The first 4 rows are patterns. Each new row is the sum of 2 different patterns, raised or lowered, with some noise. Before adding, each is slid sideways (what falls off one end comes back at the other) and multiplied by a number that may be negative. Names go in the order of the patterns.
Known rows, each followed by the names of its patterns:
1; -3; 8; -6; 13; -1; -1; -1; 0; 10; 2; -19; 12; -27; 6; 27; 4; 8; 27; -7; -2; 22; 7; 27; -6; 3; -3; 3; 5; -17	tok
-2; 0; -3; 8; 3; 2; 5; 2; -4; 5; -3; -7; 14; -10; 1; 9; -14; 3; -1; -3; 7; 0; -27; -13; 10; 7; 13; -2; -1; 27	Pudo
-3; 0; -7; -3; 4; 2; 0; -7; -6; -6; 8; -3; -18; -8; 9; -1; -14; -10; -19; -3; -27; -2; 7; 7; 0; 3; 4; 11; -5; 18	Sav
-14; -27; -10; -27; -10; 3; -13; 1; 7; -5; 9; 0; -11; 0; 0; -5; -5; -2; -10; -1; -10; 5; -7; 0; 4; -5; -12; 4; -2; -2	Zizep

New rows. What belongs after each?
19; 9; 6; 16; 29; -3; 41; 8; -10; 2; -10; -15; 3; 10; -2; 0; -8; 24; 9; 23; 12; 3; 30; 14; 14; 4; 19; -3; 15; 9	tok Zizep
24; 32; 26; 20; 21; 33; 33; 28; 31; 38; 20; 27; 17; 24; 23; 18; 17; 40; 19; 20; 20; 21; 26; 21; 9; 24; 28; 28; 23; 17	Pudo Sav
-4; 4; -10; -3; 1; 1; -5; 6; -10; 0; 4; -14; -15; -19; 4; 9; 5; 2; 25; -4; 0; -7; -9; -3; -5; -15; -1; -18; -6; -3	Sav Zizep
-12; -9; -10; -15; -10; -21; -14; -14; -3; -18; -1; -6; -21; -3; -11; -11; 1; -24; -2; -24; -12; 6; 13; 4; -2; -19; -21; 4; -6; -16	tok Pudo
-16; 8; 41; 3; 16; 36; -9; 9; 24; 11; 35; 3; -12; -5; 18; 17; 4; 7; 5; 36; 1; 18; 5; 14; 9; 9; 20; 11; -11; 23	tok Pudo
4; 18; -6; 6; 5; -2; 15; 0; 6; 1; -1; -2; 33; 12; -3; 4; -9; -1; 10; -19; 7; -5; -12; -8; -17; -3; 5; -6; 11; 7	Pudo Zizep
-10; 0; -11; -2; -9; -18; -4; -13; -5; -16; -12; -23; -13; -18; -5; -17; -14; -10; -18; -17; -8; -23; -17; -19; -37; -27; -42; -31; -9; -38	Sav Zizep
-10; -24; -10; -2; -8; -1; -2; -16; -13; 9; 11; 9; 3; -4; -18; -2; -12; -28; -10; -22; -10; -9; -6; -14; -11; -10; -12; -1; -12; -17	tok Zizep
9; -1; 16; 19; -13; -8; 3; 2; 13; -21; -1; -5; 0; -5; -16; -4; -8; 0; -5; 1; -3; -1; -11; 2; 2; -7; -8; 2; -19; 2	tok Pudo
-16; -15; 1; -31; -3; -9; -2; -1; -11; -24; -14; 4; 2; 4; -16; -6; 23; -2; -15; -8; 9; 3; 10; -3; 17; -8; -10; -14; -11; -3	Pudo Sav
-33; -11; -26; -37; -7; -27; -22; -29; -46; -28; -18; -18; -27; -36; -31; -16; -25; -39; -20; -29; -20; -28; -27; -26; -27; -30; -20; -33; -16; -22	Pudo Zizep
-7; -3; -8; -10; -8; -2; -7; -2; -18; 0; 3; 1; -8; -8; -3; 4; 7; -4; 4; -22; -16; -29; -12; -5; -17; -12; 3; -22; 3; -5	Sav Zizep
-2; 13; -6; 0; -1; -34; -13; 7; -10; -9; -3; -11; -28; 6; -7; 13; -12; -12; -15; -9; -1; -17; -5; -20; -4; 1; 5; -20; -11; 1	tok Sav
-5; -29; 2; -40; -19; -14; -22; -9; -24; -17; -10; -7; -28; -3; -16; -19; -19; -17; -12; -13; -40; 0; -44; -8; 13; -14; -16; 14; -22; -17	tok Zizep
20; 10; -6; 14; 9; 18; 13; 7; 12; 10; 20; 33; 14; 32; 25; -3; 29; 10; 0; 27; 3; 14; 21; 6; 13; 38; 26; 6; 13; 2	Pudo Zizep
-28; 4; -7; -22; -6; -37; 6; -8; -8; 3; -11; 10; -4; -6; -11; 18; -7; -10; -8; -13; -4; -12; -24; 13; -15; 20; -15; -29; -9; -14	tok Pudo
-11; 1; 9; -26; -17; 9; -5; 16; -19; 1; -17; -17; -16; -29; -17; -20; -16; -19; -16; -15; -17; -13; -14; -11; -16; -30; -2; -34; -8; 1	tok Sav
1; 3; -11; 6; 3; 5; 10; -1; 6; -3; 10; 3; 0; -1; 10; 7; 6; -5; 11; 29; 14; 32; 9; 13; 11; -5; -10; 4; -8; -3	Sav Zizep
-17; 1; -2; 3; -12; 12; -16; -18; -25; -9; -19; -15; -20; -10; -35; -6; -14; -6; -17; -30; -19; -27; -10; -5; -14; -19; -5; 2; 1; -20	Sav Zizep
